The groups are shells around one centre, one inside the other: the same stretched ball of 6 dimensions in 7 sizes.
In the rows, 128 means zero.
Known rows, each followed by its group:
[181 146 135 109 168  87 128 161 105 201  92  81 137 101  61 107 116 118
 103 141  83 106]
k_227
[142 138  90 104 157 122  98 133  84 157 136 106 123 143 110 128 118 118
 142 126 105 144]
k_740
[ 58 132 125 108 173 129  98 123  79 147 159 154 174  60 188 110 131 145
 198 132 155 207]
k_227
[111 148 102 107 167 103  93 167  97 170 140 103 150 106 135 109 145 129
 161 123  98 172]
k_925
[135 124 123 103 166 158 109  79  66 125 132 141 120 151 120 141  93 123
 151 126 141 129]
k_633
[115 128 128 109 179 124 121 127  94 141 121 114 134 134 108 100 119 136
 132 120 105 100]
k_257
[148 142  83 104 153 108  99 149  90 173 134  94 128 129 103 124 122 117
 135 131  97 149]
k_795
[151 138 124 102 168 173  94  79  58 117 130 136 115 172 122 169  96 112
 166 122 142 147]
k_925
[155 144 118 102 164 161  96  95  62 135 129 126 125 147 119 170  99 110
 164 133 142 160]
k_740
[178 143 157 107 171 118 129 120  85 183  94 111 142  91  80 133  95 117
 125 149 124 126]
k_925
[136 158  64 101 165 132 100 166  87 149 134  64 139 134  98 157 127 115
 139 141 106 141]
k_795
[154 135 120 108 165 105 107 140  97 167 119 106 118 152  95 100 125 122
 126 113  81 115]
k_925
[138 147 147 107 187 143 134 126  84 150 100 100 157  89  93 146 102 127
 135 152 139 114]
k_740
[132 133 100 102 156 145  89  99  67 141 148 137 124 143 138 145 108 118
 169 125 134 173]
k_633
[177 162 105 105 176 125 106 168  96 152 102  58 118 178  63 146 131 107
 118 121  72  97]
k_633
[ 94 150 123 105 185 165  90 122  72 110 142 125 146 143 155 153 131 127
 189 116 136 166]
k_740
[189 154 113 101 165 158  95 110  65 140 114 101 111 177  87 182 101  98
 146 130 120 138]
k_257
[ 79 155 127 110 192 117 106 179 103 147 130  97 168  96 142 107 156 140
 167 120 103 150]
k_925
[127 144 176 108 183 150 101  97  69 141 122 156 148 112 147 140 113 125
 186 122 147 175]
k_633
[120 148 151 109 194 147 107 132  87 122 115 114 135 160 119 128 132 128
 157 107 106 115]
k_257
[102 155  68 104 169 110 104 187 100 162 141  68 159  96 117 127 143 129
 146 141 102 153]
k_793
[197 181 111 101 181 158  96 157  78 137  98  55 122 184  64 200 122  92
 139 131  98 123]
k_227
[129 162 137 110 195 116 114 183 107 152 103  73 149 132  95 118 148 127
 136 118  80 108]
k_795
[180 159 132 104 184 156 108 131  81 128  98  81 114 192  70 167 114 105
 130 119  98  94]
k_740
[171 158 141 107 191 134 131 154  95 150  84  66 135 142  56 145 115 116
 111 136  95  76]
k_257
[ 87 149 141 108 181 122 107 146  87 165 135 128 182  47 159 122 132 137
 184 142 144 195]
k_795
[158 145 134 108 182 131 117 138  93 142 102  90 120 169  78 125 120 119
 121 116  87  85]
k_740
[111 137 171 113 191 114 121 137  99 156 109 126 152 104 122  90 131 139
 148 117 106 121]
k_257
[146 163 123 106 173 122  97 159  87 170 120  95 152 104 115 147 131 115
 161 136 113 173]
k_257
[143 131 133 103 162 156  98  77  60 138 134 153 126 135 134 151  94 117
 170 129 150 167]
k_925
[138 148 168 107 180 139 107 112  74 159 115 139 157  87 133 144 111 122
 175 137 146 176]
k_633
[114 160  75 105 170 103 105 195 103 174 134  63 161  89 110 126 145 126
 143 143  97 156]
k_793
[ 96 142 106 106 186 147 104 140  89 113 135 101 134 162 126 125 135 132
 153 111 105 114]
k_793
[102 127 133 109 177 129 105 119  88 134 134 135 131 145 137  97 128 137
 156 106 108 128]
k_740
[162 128 111 104 163 134 118 107  81 146 116 108 111 160  82 129  97 118
 117 128 109  95]
k_795
[108 151 184 109 202 165 115 109  74 123 111 138 163 103 141 149 116 131
 181 129 153 149]
k_227
[150 131 154 108 166 129  92  96  77 150 126 155 115 161 130 113 117 120
 164 102 109 153]
k_795
[180 158 102 105 160 106 101 164  92 186 113  77 132 125  82 141 124 107
 130 137  91 147]
k_793
[124 139 158 112 176  91 109 150 102 184 118 128 150  94 127  81 138 134
 152 116  94 152]
k_227
[ 86 146 127 107 192 163  98 127  80 103 136 118 145 150 147 140 135 132
 178 112 127 139]
k_633
[119 126 168 113 181 104 118 127 100 162 114 139 138 119 122  73 129 140
 142 107  96 117]
k_793
[182 164 161 107 194 142 132 143  88 154  77  75 143 127  58 161 107 111
 119 143 112  90]
k_925
[ 89 130 166 109 184 136 125 103  79 151 126 153 173  51 152 115 106 143
 172 144 163 163]
k_793
[194 142 149 105 163 135  99  97  71 161 108 131 110 162  94 146  99 105
 145 120 113 141]
k_633
[114 129 147 110 183 131 112 118  90 133 122 131 130 149 123  99 125 135
 147 107 104 111]
k_257
[173 151 131 109 179 101 132 169 107 179  88  65 136 123  54 114 121 120
  98 136  77  80]
k_795
[185 150 104 106 168 109 115 161 100 168 101  64 112 168  53 126 121 110
 101 124  67  84]
k_227
[202 154 114 102 165 148  91 120  74 141 110  93  95 212  73 167 110  96
 133 113  90 116]
k_793
[139 141 147 109 165  99 111 136  90 194 120 129 157  65 124 109 118 127
 154 140 123 175]
k_227

New rows, each followed by its group:
[100 147 118 110 182  91 130 186 113 181 118  80 174  57 108  92 139 142
 129 144 101 127]
k_795
[162 174  97 101 175 150  98 159  78 146 116  65 142 136  91 190 122 103
 151 145 119 152]
k_925
[ 80 160  99 106 183 121 107 184  97 156 138  83 182  62 141 132 146 136
 169 146 125 174]
k_633
[ 89 130 135 107 173 130 118 113  79 157 137 143 169  55 152 117 110 140
 170 147 157 173]
k_633
[157 161  95 103 179 141 106 161  90 136 112  61 125 171  76 158 128 111
 128 127  90 103]
k_740
[172 146 119 102 173 165 104 101  68 121 113 105 108 191  87 170 100 107
 139 123 118 110]
k_740
[121 148 122 108 182 105 141 170 104 180 106  75 173  50  89 116 118 135
 119 161 119 116]
k_227
[ 88 126 114 105 172 152 103  99  73 121 149 143 139 129 153 126 114 136
 172 122 143 152]
k_925
[176 129 163 109 177 129 122 101  87 149  96 124 107 173  77 111 102 120
 117 111  94  80]
k_793
[ 84 123 130 108 171 123 113 112  83 153 143 148 158  76 155 100 116 144
 166 133 143 164]
k_740
[ 80 152  91 106 188 141 105 168  95 119 138  80 152 136 128 129 146 135
 156 122 107 125]
k_227
[105 143  98 102 173 156 110 120  72 131 139 109 153 103 131 158 108 127
 162 147 152 155]
k_795
[134 154 148 109 196 134 121 153  97 139  99  87 142 141  92 127 131 126
 134 120  97  95]
k_740
[169 153 169 105 183 173  95  87  60 124 109 138 123 168 116 176 103 107
 174 118 139 151]
k_793
[143 149 151 109 177 114  98 143  92 166 117 121 137 130 120 113 134 122
 158 112  96 153]
k_925
[ 93 126 168 111 189 135 134 107  86 144 116 143 164  73 134 104 108 146
 153 137 147 126]
k_795
[142 134 133 110 170  95 121 147 103 179 112 106 137 111  96  89 123 130
 122 126  89 115]
k_740
[ 84 148 117 109 177 117  85 160  94 148 148 121 153 117 162 105 155 135
 184 108 104 181]
k_793
[ 81 149 117 109 185 121 100 166  98 141 139 105 158 113 145 107 152 138
 169 115 103 152]
k_740
[141 156 173 106 197 177 115 101  66 119 103 124 150 125 117 176 104 118
 170 135 154 138]
k_793
[107 155 105 105 179 126 124 163  91 164 123  82 177  54 114 142 121 131
 147 162 137 152]
k_795
[201 163 126 103 179 151 113 136  80 143  90  70 115 178  53 176 106  99
 119 132  99  94]
k_740
[121 134 115 106 180 143 129 124  86 133 117  98 139 126  96 130 106 131
 127 138 124  94]
k_793
[128 158 150 105 187 176  88 106  62 115 127 134 142 146 145 176 119 115
 194 120 147 176]
k_793
[ 75 129 172 111 193 149 109 100  79 120 133 163 155 111 167 107 125 145
 185 111 142 151]
k_793
[156 159 157 108 181 134  97 135  82 157 111 118 141 129 117 145 127 114
 166 121 114 162]
k_925
[125 144 123 102 172 166 104  97  61 131 133 131 148 108 136 171  98 120
 175 145 164 172]
k_795
[160 145 174 110 192 136 132 123  90 150  87 106 138 128  80 129 107 123
 126 130 112  90]
k_740
[133 137 130 103 176 185  91  74  56  97 135 144 114 188 135 167 103 116
 177 111 143 143]
k_227
[104 129 175 108 179 156 105  74  64 133 133 179 151  98 166 131 103 134
 192 125 166 180]
k_227
[162 136 151 105 165 145 109  84  65 156 117 146 133 116 116 149  90 115
 158 138 148 159]
k_925
[ 94 134 103 106 160 111  90 136  86 163 156 136 150  96 160 105 134 134
 176 123 121 193]
k_795
[158 169 114 102 182 157 115 146  76 144 106  71 152 113  85 189 109 109
 144 156 135 136]
k_925
[181 169  94 100 169 152 106 146  74 152 110  64 136 135  74 195 106  99
 138 153 124 141]
k_793
[139 153  93 105 161 108  99 164  92 178 131  90 146 104 112 131 131 118
 147 137 104 166]
k_925
[ 97 148  92 102 177 170  85 121  69 102 151 114 135 163 149 162 128 123
 183 118 134 161]
k_793
[143 154 157 107 187 159  91 115  73 122 117 127 128 171 126 153 125 115
 175 106 118 146]
k_925
[ 77 147 149 110 185 123  97 145  88 154 140 139 175  71 173 111 144 140
 195 124 133 197]
k_793
[ 75 145 166 111 199 153 101 123  82 117 132 144 161 117 167 122 139 140
 193 110 135 159]
k_227
[117 176 100 104 182 133  93 186  90 153 129  72 167  99 125 162 147 118
 172 139 115 180]
k_793
[203 170 109 103 171 136  95 157  85 155 101  63 113 185  62 173 123  94
 129 125  82 120]
k_793
[173 173 163 108 199 132 132 166  95 164  75  64 158 102  63 159 119 114
 125 148 109 104]
k_227
[145 133 145 106 165 145  83  88  69 135 135 158 111 176 140 129 116 117
 175 100 118 163]
k_793
[149 157 147 106 183 157  87 120  74 126 119 120 125 176 122 157 127 111
 173 107 113 150]
k_925
[152 143 140 109 167  91 117 152  99 196 110 108 149  82 100 103 122 124
 134 137 101 146]
k_633
[147 150 136 105 176 139 122 126  78 162 110 105 157  81 102 156 101 119
 146 156 145 148]
k_740
[191 154 127 102 179 169 119 108  70 126  94  84 113 179  59 184  91 102
 122 137 121  87]
k_795
[152 152  95 100 171 173  95 113  65 113 128  96 117 182 103 184 107 107
 154 127 127 132]
k_633
